There are 4 nested groupings, the coarsest first. Each group lies inside one group of the grouping before and may be the whole of it. The rows also spread widely along 17 directions, which tell nothing about the answers.
In the rows, 128 means zero.
Known rows, each followed by its group in each grouping:
[106 126 126 128  91 172 100 134 168 128 118 127 143 159 111 136  59 152
 145 135 140 105 168 175 143 132 126 110 148 105  90 120 107 157 114  57
 141  99 149 141 100  82  86 146 165 143 126]
Z_662 Z_84 Z_855 Z_14
[122 185  67 157 172 106 105 115 160 127  55 151 135  84 104 118 127 111
 152 138  67 141  88  83 105 119 132 182  99 145 132 176 155 118 140  62
 136 125  86  88 116 140 121  83 130 131 128]
Z_392 Z_159 Z_961 Z_604
[126 127 150 140 101  95 151 175  82 144 118 145 164 142 151 147 161 129
 120  90 117 174 113  70 138 141 116 163  81 216 101 146 115 125 141 126
 183 161 104 136 108 165 168 139  95 102 110]
Z_662 Z_550 Z_261 Z_207
[145 186 129 149  91 157 140 196 165 112  69 121 124 125 141  94  39 171
  96 146 133 130 124 171 117 116 169 115 104 190 128 145 153 153 135  82
 118  92 124  90  87 110 221 101  51  64 121]
Z_392 Z_580 Z_779 Z_296
[112 240 149 165 170 107 164 133 159 182 106 111 121 113  85 115 150 139
 149 127 100 132 123 165 104 151 147 173 155 124 144  81 109 125 158 147
 114 116  99 154 129 155  90  89 105 153 142]
Z_662 Z_84 Z_188 Z_806
[112 132 176 109 110 108 200 124  87 143 124 146 142 170 110 118 150 139
 118 130  76 124 131 140 117 168 127 159 142  79 142 150 149 116  97 128
 177 132  83 167 123 135 132  80  92  95 112]
Z_392 Z_158 Z_688 Z_967
[ 54 128 186 160 134 120 133 120 107 150 129 140 120 137 150 120 147 128
  87 133 121 150  99 125 121 108 167 138  79 188 159 189 110  94  76 139
 100 130 119  67 122 137 160 119 117 127 127]
Z_392 Z_159 Z_961 Z_58
[105 131 186 118  90 118 148  78 162 154 156 131  98 122 107 109  93 108
 138 166 116  74 123 203  88 102 141 139 151  68 150  76 124 145  89 150
 138 130 132 120 132  77  74 109 145  99 157]
Z_392 Z_158 Z_688 Z_755
[129 168  82 116 137  85 108 153  84 132 115 148 150  99  98 125 173  98
 120 109 121 141 103  71 134 154 107 149 128 138 128 163 127  89 110 127
 106 156 100 123 170 199 126 142 136 151 120]
Z_662 Z_84 Z_855 Z_952
[122 160 164 172 114 102 105 118 142 136 148 125 125 126 104 142 112 142
 131 146 160 137 107 129 134 124 116 128 119 160 116 130 102  79 101 130
  63 156 174  73 118 126  98 149 202 164 157]
Z_392 Z_580 Z_502 Z_906
[114  72 151  79 113 104 139 109 100 164 139 112  78 124  98  78 165 101
 111 115 120 141 160 152  88  88 124  74 148  89 145 127  94 168  48 169
 113 142 113  99 140  98 120 159 120 138 111]
Z_392 Z_158 Z_489 Z_666
[134 134 108 177 156 146 104 187 122 186 105 115 163 125 108 141 136 132
 138  89 139 136 164 134 141 135 144 131 123 210 115 110 112 161 148 125
 131 126 140 160  74 138 126 157 162 114 114]
Z_392 Z_158 Z_489 Z_66
[170  93 151  91  72  86 151 133  95 151 149 126 141 150  88 127 153 127
 142  82 143 161 117 140 127 149  58 124 171 126 101  68 108 138 116 151
 130 183 136 129 140 145 104 157 168  87 150]
Z_662 Z_469 Z_889 Z_594
[158 120  71 116 136  88 105 116 105 119 119 157 124 128  91 121 174 126
 157 135 131 143  89  93 119 145 123 141 202  74 134 100 142 154 177 119
  70 143 112 127 138 153  95 122 155 134 134]
Z_662 Z_550 Z_377 Z_597
[ 78 145 143 147  84 119 135 129 165  92 143 140 136 126 140 152  94 141
 167 186 120 135 127 143 134 113 153 168 100  99  99 143 163 122 140  64
 158 117 159 112  97  78 146  61 126 166 125]
Z_392 Z_580 Z_779 Z_851
[149 211 118 149 135 111 135 154 171 130 114 119 165  87 120 136  95 145
 184 159 133 133 103 141 137 138  83 151 122 147 123  89 130  96 156 154
 142 116 145 145 143 163 135  98 115 123 149]
Z_662 Z_550 Z_377 Z_691
[ 44 138 227 126  79 127 141 114 122 169 155 148 111 144 156 110 103 115
  68 130 108 103 114 171 103 119 161 151 110 157 158 138  90 119  54 137
 141 129  97  91 143 126 123 139  94  83 130]
Z_662 Z_84 Z_855 Z_14
[ 88  66 155 126 125 162 111 104  90 124 127 167 134 198 164 134 127 171
 101 117 142 125  98  92 130 143 158 141 115 143 127 183  91 125 134  95
 132 129  87 127 119 141 108 151 127 113 116]
Z_662 Z_550 Z_261 Z_207
[129 117 144 102  97 181 128 126 139 112 139 115  81 183 116  99  70 192
 111 137 179 110 159 171 103 120 175 101 124  76  84 134  92 141 125  93
 133 128 131 140 102  76 119 151 122 159 125]
Z_392 Z_159 Z_961 Z_604
[141  46 158 104  88 129 123 109  98  91 119 178 145 192 161 121 118 171
 116 138 122 132  90  85 127 148 115 113 145 117 122 164 116 148 132  98
 146 121  92 115 119 120 103 144 114  90 118]
Z_392 Z_158 Z_688 Z_755
[142 175 112 131 121 117 127 127 144 112  97 145  87 123 125 119  98 160
 137 171 113 121 128  76  91  93 167 148  96  91 119 187 149 136 147  87
 153 136 100 122  81 108 177 108  79 155 107]
Z_662 Z_84 Z_855 Z_14
[125  84 105 112  99 129  52 148 145 133 145 148 137 102 155 138  67 154
 173 155 148 142 117 123 110  93  99 141 131 126 117 107 122 150 145  98
 133 140 158 100 108 126 165 126 159  90 134]
Z_662 Z_84 Z_855 Z_14
[109 128  84 101 178 156  69 169  91 199 123 122  92  95 113  90 107 155
 102  84 129 138 143 124  71 121 161 170  95 140 133 157  95 110 108 113
 131 172  75 122 125 188 182 141 131  86 102]
Z_392 Z_158 Z_489 Z_66
[ 92 120 110  85 161 134 180  97 131 122 120 102 105 130  97 100 160 136
 173 122 124 166 129 159 100 121 132 158  94  59 106 135 133 117 133 108
 183 136 106 147 150 116 132  63 106 174 133]
Z_392 Z_159 Z_961 Z_58
[114 144 114 123  82 120 153 186  74 128 124 136 162 133  98 130 132 115
  86  80 145 142 114 154 146 178 148 174 119 167 108 137 159  95 117  82
 118 163 125 119 151 177 167 116 147  77 125]
Z_392 Z_158 Z_688 Z_755
[121 218 113 152  85  87 151 176 161  99  89 128 163  93 113 131 114 116
 133 114 108 177  94 125 140 152 122 183  84 198  72 119 145 105 152  54
 153 143 127  84 137 144 140  95 109 137 138]
Z_392 Z_159 Z_961 Z_58
[152 188 102 105 148 101 143 153  98 171  88 126  97 120  76  93 127 164
 116 103  87 165 122 111  86 148 116 170 143 101 132 152 131 105 118 107
 122 166  70 119 120 185 188 101 103  87 117]
Z_662 Z_550 Z_377 Z_597
[112 108 109 143 172 186 108  80 188 112  49 126 124 147 140 100  96 141
 146 144 131 117 110 123 128  91 135  70 107 150 139 172  86 170 125 101
 120  56  99 107 124  89  76 150 100 159 128]
Z_662 Z_550 Z_261 Z_207
[172 189 186 179 124 124 170  90 194 128 102 119 107 150 118 115  93 171
 150 169 138 103 101 149 103 117 148 128 132 144 123  85 106 150 176 146
 124 114 127 130  89  85  60 132 108 138 161]
Z_392 Z_158 Z_489 Z_666
[119 148 160 108  73  82 120 187  98 154 172 154 131 121 151 140 151 119
 122 119 107 126 168  77 111 127 137 149 110 135  88 114  92 149 117 146
 213 159  98 176 110 133 129 160  79 158  87]
Z_662 Z_84 Z_188 Z_806
[201 200  81 159 129  54 147 115 139 132  86 144 149  83  70 145 150  82
 176 148 107 110  85  94 123 121  84 163 155 124 142 107 186 127 152 142
 114 159 136 129 115 143 113 102 165 108 160]
Z_662 Z_84 Z_855 Z_14
[106 140 139 138 131 154 137 139 148 127 140 136 155 131 147 142 101 148
 167 154 134  98 136 143 127 135 150 164  92 115 107 121 129 122 160 119
 203 115 125 189 115 119 112  98 112 139 122]
Z_392 Z_158 Z_688 Z_967
[ 94 128 149 178 113 102 107 149 115 166 142 123 117 123 122 168 147 129
 136 124 146 159 150  95 133  79 151 142  78 187 110 167 124 120 111 107
 113 166 174  90  61 115 179 139 183 170 119]
Z_662 Z_84 Z_188 Z_806
[131 152 133 154 134 165 150 123 145  98  92 138 125 164 154 118 127 143
 112 127 165  99 104 104 136 125 189 116  88 174 113 147 104 152 176 126
 153  94  94 159 123 115  91 163  65 161 122]
Z_662 Z_550 Z_377 Z_691
[165 140 108 151 115  68 128 135 151 128  93 141 172  93 111 143 154  88
 185 152  98 140 112 107 146 105  61 100 163 147 144 102 151 166 123 153
 118 106 154 117 118 119 113 114 142 127 140]
Z_662 Z_84 Z_188 Z_806
[163 152 123 178 116 131 126 146 168 104  66 135 136 144 120 122  96 167
 139 161 122 137 124 117 136 120 150  95 150 161 122 140 140 181 166  84
  90  85 137 102  64  88 128 128 109 135 119]
Z_392 Z_158 Z_489 Z_66

New rows. What belongs after each?
[123 140 139 172 157 159 170 144 110 131  76 110 132 157 136 126 129 162
 105 108 182 159  93 128 138 110 162 128  59 224 148 190 141 103 150 131
 101 125 138 105 103 159 214 118 103 102 141]
Z_662 Z_84 Z_855 Z_14
[126 184 202 166  75 115 216 110 182 103 119 106 156 163 110 145  95 158
 157 144 136 140 113 183 151 152 111 153 103 154  78  92 126 109 148  92
 167 124 157 126 114  88  79  98 130 147 163]
Z_392 Z_158 Z_489 Z_666
[ 69  70 160 128  42 108 125 126 100 109 143 166 104 166 148 133 138 120
  81 109 143 159  91 124 124 113 190 157 125 164 108 132 130 168 139  50
 101 155 125  50 110 103 144 141 133 106 123]
Z_662 Z_550 Z_377 Z_597
[111 102 108  74 147 128 122 169  95 171 117 118 147 106 122  95 144 121
 142 100 108 164 143 148 111 130  82 110 143 123 152 119 101 142  87 169
 147 118  99 145 161 174 178 116  87  83 107]
Z_662 Z_550 Z_261 Z_207
[ 79 119 127  94 132 118 112 106 132 149 137 140 137 101 133 121 130  88
 144 104  87 127 128 102 106 114  93 172  52 131  93 161  88  92  64 107
 237 157  83 130 163 131  80 135 138 149 122]
Z_392 Z_159 Z_961 Z_604
[188 137 127 138 149 155 128 125 162 141 110 121 140 139 118 133  68 198
 196 176 150 112 125 153 117 114  86 109 155  89 151 108 140 134 162 169
 126 110 154 168  84 126 160  97 131  83 150]
Z_662 Z_469 Z_889 Z_594
[ 88 114 232 134  94 113 149 108 104 144 137 153 127 174 153 102 134 150
  64 105 122 146  69 133 114 161 138 142 125 193 141 131  67 107  98 137
 109 138  82  72 158 155  78 161 109  86 144]
Z_392 Z_158 Z_688 Z_755
[ 94 125 108 126 127 141 158 103  93 112 100 146 124 173  90 129 158 138
 103  92 136 143  92 122 136 162 170 177 123 111 118 180 153 103 145  50
 102 152  92 112 140 155 123 103 142 132 129]
Z_662 Z_469 Z_889 Z_594
[ 66  82 176 138 133 135  93 147 125 204 170 118 113 114 162 134 128 132
 144 117 146 145 149 158  97  72 146 140  96 176 144  98  83 156 113 167
 148 140 148 121  95 123 166 135 138 107 127]
Z_662 Z_84 Z_188 Z_806
[149 153  66 188 183 161 125 117 151 110  46 142 163 148 116 141 147 118
 144 115 149  96  96  98 161 134 162 121 118 182 134 162 142 154 187  96
 108  80 110 157 112 132  69 141 135 157 136]
Z_662 Z_84 Z_188 Z_806
[173 219 107 119 100  82 128 145 135 151 151 141  94  79  92 130  93 120
 160 182 110  69 146 120  84 105 138 172 141  44 127 105 165 117 126 157
 163 171 123 172 100 122 160 103 116 120 122]
Z_662 Z_550 Z_377 Z_691
[145 114 141 131 116 140 143  88 153  95 100 147 103 155 146 118  90 163
 146 186 134 106 101 110 110  84 140 105 116  94 143 165 141 150 138 124
 139 102 121 117  97  87 144 114  90 124 132]
Z_662 Z_550 Z_377 Z_597
[121 124 199 150  70 134 153 139 125 143 135 129  99 168 146 123 117 127
  83 128 158 102 145 134 124  89 178  88 101 183 120 133  95 166  99 156
 142 127 133 124  84  82 133 188  96 128 118]
Z_662 Z_550 Z_377 Z_597
[120  89 169  96 145 148 150  76 136 120  94 136  95 155 155  69 131 138
 102 132 115 115 105 113  93 102 134  80  97 130 150 172  71 151  87 159
 161  97  57 112 157 108  78 163  50 134 119]
Z_392 Z_158 Z_489 Z_666
[102  54 146 105 111 117 101 119 109 141 171 146 139 127 159 148 125 140
 170 130 131 147 123  92 109 106 104 168  74 127  95 139 109 116 125 116
 210 170 129 133 116 126 132 125 159 122 124]
Z_392 Z_158 Z_688 Z_755
[ 51  86 104 129 147 129  79 144  96 150 166 149 186 136 126 154 182 120
 166 111 142 160 115 141 161 177 124 160 182 120 130  86 101 131 158 115
  86 118 139 149 162 174  77 115 184 153 126]
Z_662 Z_550 Z_261 Z_207
[ 86 135 204 147  88 110 148 134 119 126 172 131 133 180 112 137 128 192
 138 172 135 166 139 172 139 158 132 118 187  78 128 114 116 112 115 125
  64 117 173 109  97 106 132  93 152 162 134]
Z_392 Z_159 Z_961 Z_604
[ 75 152 161  88  91 124 171 177 100 131 160 122 129 148 124  96 159 134
 101 113 140 152 139 176 128 170 159 126 159 104 121  88  95 138 123 151
 131 111 101 159 176 155 131 123  52 149 106]
Z_662 Z_550 Z_377 Z_597
[145 121 160 134  81 108  72 148 130 160 169 135 120 119 141 156  52 187
 159 164 149 143 129 111 105  92  86 148 113 135 106 126 105  99 113 127
 125 185 176  93  75 132 193 136 186  89 138]
Z_662 Z_550 Z_261 Z_207
[175 142 118 166  98  90  87 156 142 100 117 170 188 113 153 155 115 125
 159 158 127 121  92  62 151 129  91 124 128 187 110 123 127 132 152 137
 138 125 146 125 108 129  97 153 144 124 135]
Z_392 Z_159 Z_961 Z_604
[ 62 151 102 151 164 186 146 112 128 112  67 135 146 157 123 119 128 112
  89 107 135 102 107 131 160 139 182 133  71 168 138 220 129  96 102  74
 128  85  88 126 157 147 112 128 108 150 118]
Z_662 Z_550 Z_377 Z_597
[123 108 163 125  98 113 136 156  95 123 123 139 165 140 145 118 132 142
  96  96 148 169  77 120 142 159  98 129 108 210 122 138 101  95 112 132
 115 142 120  85 166 181 136 150 125  83 139]
Z_392 Z_158 Z_688 Z_755
[135  69 110 113 109 128 149  88  90  84  89 143 121 163 119 118 143 121
 103 116 163 138  75 104 147 108 118  95 108 146 139 198 147 114  98 108
  85 136 126  68 149 131 149 145 143 112 141]
Z_662 Z_550 Z_377 Z_691
[ 82 136 130 110 125 163 172 112 155 104 125 107 101 122 131 105 117 112
 134 140 161 101 133 171 106  93 196 140  53 104 109 143 133 132 132 112
 191 114 116 151 149  90 125 105  78 175 125]
Z_392 Z_158 Z_688 Z_755
[ 63 103 114 105 128 176  67 176 145 152 124 122 133 128 145 109  70 181
 132 103 125 181 146 161 113 138 136 157 104 153  90 135  86 130 125  39
 147 119 111  98 120 139 159 108 127 112 109]
Z_392 Z_580 Z_779 Z_851
[170 104 149 134 136 125 135 124 146 153 123  90 120 148 103 123 126 172
 176 117 161 177 143 141 117 103  78  90 120 150  90  95  87 143 134 154
 136 146 168 123  85  98 119 149 172 146 152]
Z_392 Z_159 Z_961 Z_58
[113  79 146 121  66 129 101 104 132 123 138 160 164 164 122 157 103 120
 139 114 121 110 125 121 153 140  93 134 141 128  90 128 110 141 104  69
 157 142 130 121 120 102  55 163 190 115 133]
Z_662 Z_469 Z_889 Z_594
[ 94 119 162 144 124 134 120 145 112 152 122 152 150 170 140 133 130 147
 110  97  96 142 140 100 131 160 136 154 105 170 101 160  94 128 112  88
 178 131  89 141  99 128  95 143 122 126 104]
Z_392 Z_580 Z_502 Z_906
[139 135 134 147 109  99 164 100 108 120 118 124 119 139  99 146 150 107
 125 117 165 125 103 109 137  98 124 134  82 154 115 170 144  91 104 125
 116 170 152  99 126 127 132 140 173 154 152]
Z_662 Z_84 Z_188 Z_806
[ 88 123 132  75  92  90 163 132  78 136 159 136 127  94 118 109 158  67
 115 138 126 114 111 162 112 113 124 141 131  83 172 129 155 105  60 183
 128 149 122 122 190 155 180  93  97  93 127]
Z_662 Z_550 Z_261 Z_207
[133 110 165 174 122  76 141 104  87 160 141 173 177 157 125 185 153 117
 157 138  82 117 109  73 140 142  87 193 113 147 137 166 165  92 108 129
 176 173 129 146  72 130 118  95 195  81 136]
Z_392 Z_580 Z_502 Z_906
[159 149  66 161 244 151  99 110 142 173 105 126 140 116  95 127 140 174
 208 140 138 117 106 126  99 148 136 183 159  96 151  90 129 133 225 148
 113 127 108 194 105 169  85  87 168 123 149]
Z_392 Z_158 Z_489 Z_66
[171 187  88 157 169 131 130 175 117 152  85 119 141 145  87 125 154 171
 138  96 150 154 132 110 136 166 137 132 159 153 115 118 115 135 187 123
  88 125 113 166 107 174 124 136 129 151 125]
Z_662 Z_84 Z_188 Z_806
[147 151 108 110 123 100  94 155 141 159 160 114 100  84 105 116 120 138
 171 141 145 144 149 134  84  98 124 144 126  96  97  77 110 139 140 148
 142 170 148 135 109 118 140 126 148 150 132]
Z_392 Z_159 Z_961 Z_58
[ 74 124 105  80 154 198  79 154 135 153 144  96  87 122 129  91  59 204
 130 114 185 160 141 182  94 119 149 143  90 104 105 137  74  89 125  93
 120 138 121 111 154 168 190 123 122 130 124]
Z_662 Z_550 Z_377 Z_691
[103 119 153 153 101 107 166 115 113 124 136 125 118 144 118 149 149 121
 137 148 153 142 117 136 141  94 150 133 103 136 135 154 161 120 119 130
 112 142 168 103  98 105 179 105 145 141 135]
Z_662 Z_550 Z_377 Z_691
[ 98 192 118 141 111 112  84 157 158 181 149 123 123  61  97 126  87  92
 144 165 119  88 152 190 112 101 135 137 160 106 158  82 136 131  82 153
  92 123 161 117 127 125 147 115 157 107 132]
Z_662 Z_550 Z_377 Z_691
[190 122 108 131 129 128 138 131 110 115  68 114  97 153  90  91 133 133
  86  99 163 139 126  99 126 106 126  56 111 171 120 186 116 134  87 129
  78 137 122  84 111 114 139 187 132 138 126]
Z_392 Z_580 Z_502 Z_906
[ 92  94  87 124 141 133 101 124 147 137 140 104 106  78 113 119 136  85
 170 148 170 134 134 175 113  59 149 115 106 119 142 113 148 150 115 143
 102 125 178 100 128  94 158  99 162 152 140]
Z_392 Z_580 Z_779 Z_851
[144 174 177 174 100 119  79 168 139 166 181 131 107 142 123 149  97 211
 137 149 184 143 122 132 108 137 167 154 166 148 110  63  85 129 197 144
  53 167 167 121  71 145 133 156 165 136 143]
Z_662 Z_469 Z_889 Z_594
[ 79  85 174 142  40 123 105 111 145 117 155 143 120 157 128 147  78 126
 115 146 137 121 134 159 139 101 145 129 119 138  93 142 129 138  77  48
 112 145 171  55  88  55 111 137 196 129 137]
Z_392 Z_580 Z_779 Z_296
[112 118 158 134 101 145 178 157 103 102 104 143 170 194 139 129 141 149
 110 126 115 134 144 128 165 170 141 106 129 141 119 173 136 139 114 109
 160  84 107 163 109 111 128 113  76 135 102]
Z_392 Z_580 Z_779 Z_851
[192 119 151 125  71 128 161 141 105 101 115 124 106 188 118 124  93 195
 102 105 179 145 121 101 119 134 138 131  92 159  62 154 117 118 152  81
 145 184 128 114  85 115 147 168 133 116 129]
Z_392 Z_158 Z_489 Z_666
[157 140 188 188 139 120 164  98 128 126 108 136 114 165 154 131 135 161
 115 145 163 125  67  92 118 102 157 135  74 211 146 159 118 112 160 174
 118 140 125 106  87 120 128 137 111 116 158]
Z_392 Z_580 Z_779 Z_851
[ 61 126 193 150  82 119 165 129  90 125 143 164 126 153 163 121 162  82
  50 114 130  98  97 129 124 122 216 153  81 195 146 161 124 130  95 139
 144 131  96 109 136 114 119 144  80 114 118]
Z_392 Z_159 Z_961 Z_604
[133 158 132 170 165 111 123 110 154 152 105 135 140 104 130 141 139 122
 166 130 112 126 101  77 113 110 125 175  62 181 110 141 112 112 157 126
 184 150 108 138 106 136  84 129 144 150 137]
Z_392 Z_158 Z_688 Z_967
[ 97 140  85 103 150 168  89 180 108 187 102  94  99 144  63  96 109 182
 104  52 146 196 173 169 107 158 144 143 147 131  89 135  83 128 122  38
  82 154 110 104 115 170 164 143 167 129 111]
Z_662 Z_84 Z_855 Z_14
[189 115  73 131 135 160 141 157 124 101  48 126 132 185  91 107 124 174
 130  99 132 154 155 104 137 145 138  85 146 130  85 165 134 181 162  61
 132 105 109 150  70  96 131 145 115 143 103]
Z_392 Z_159 Z_961 Z_604
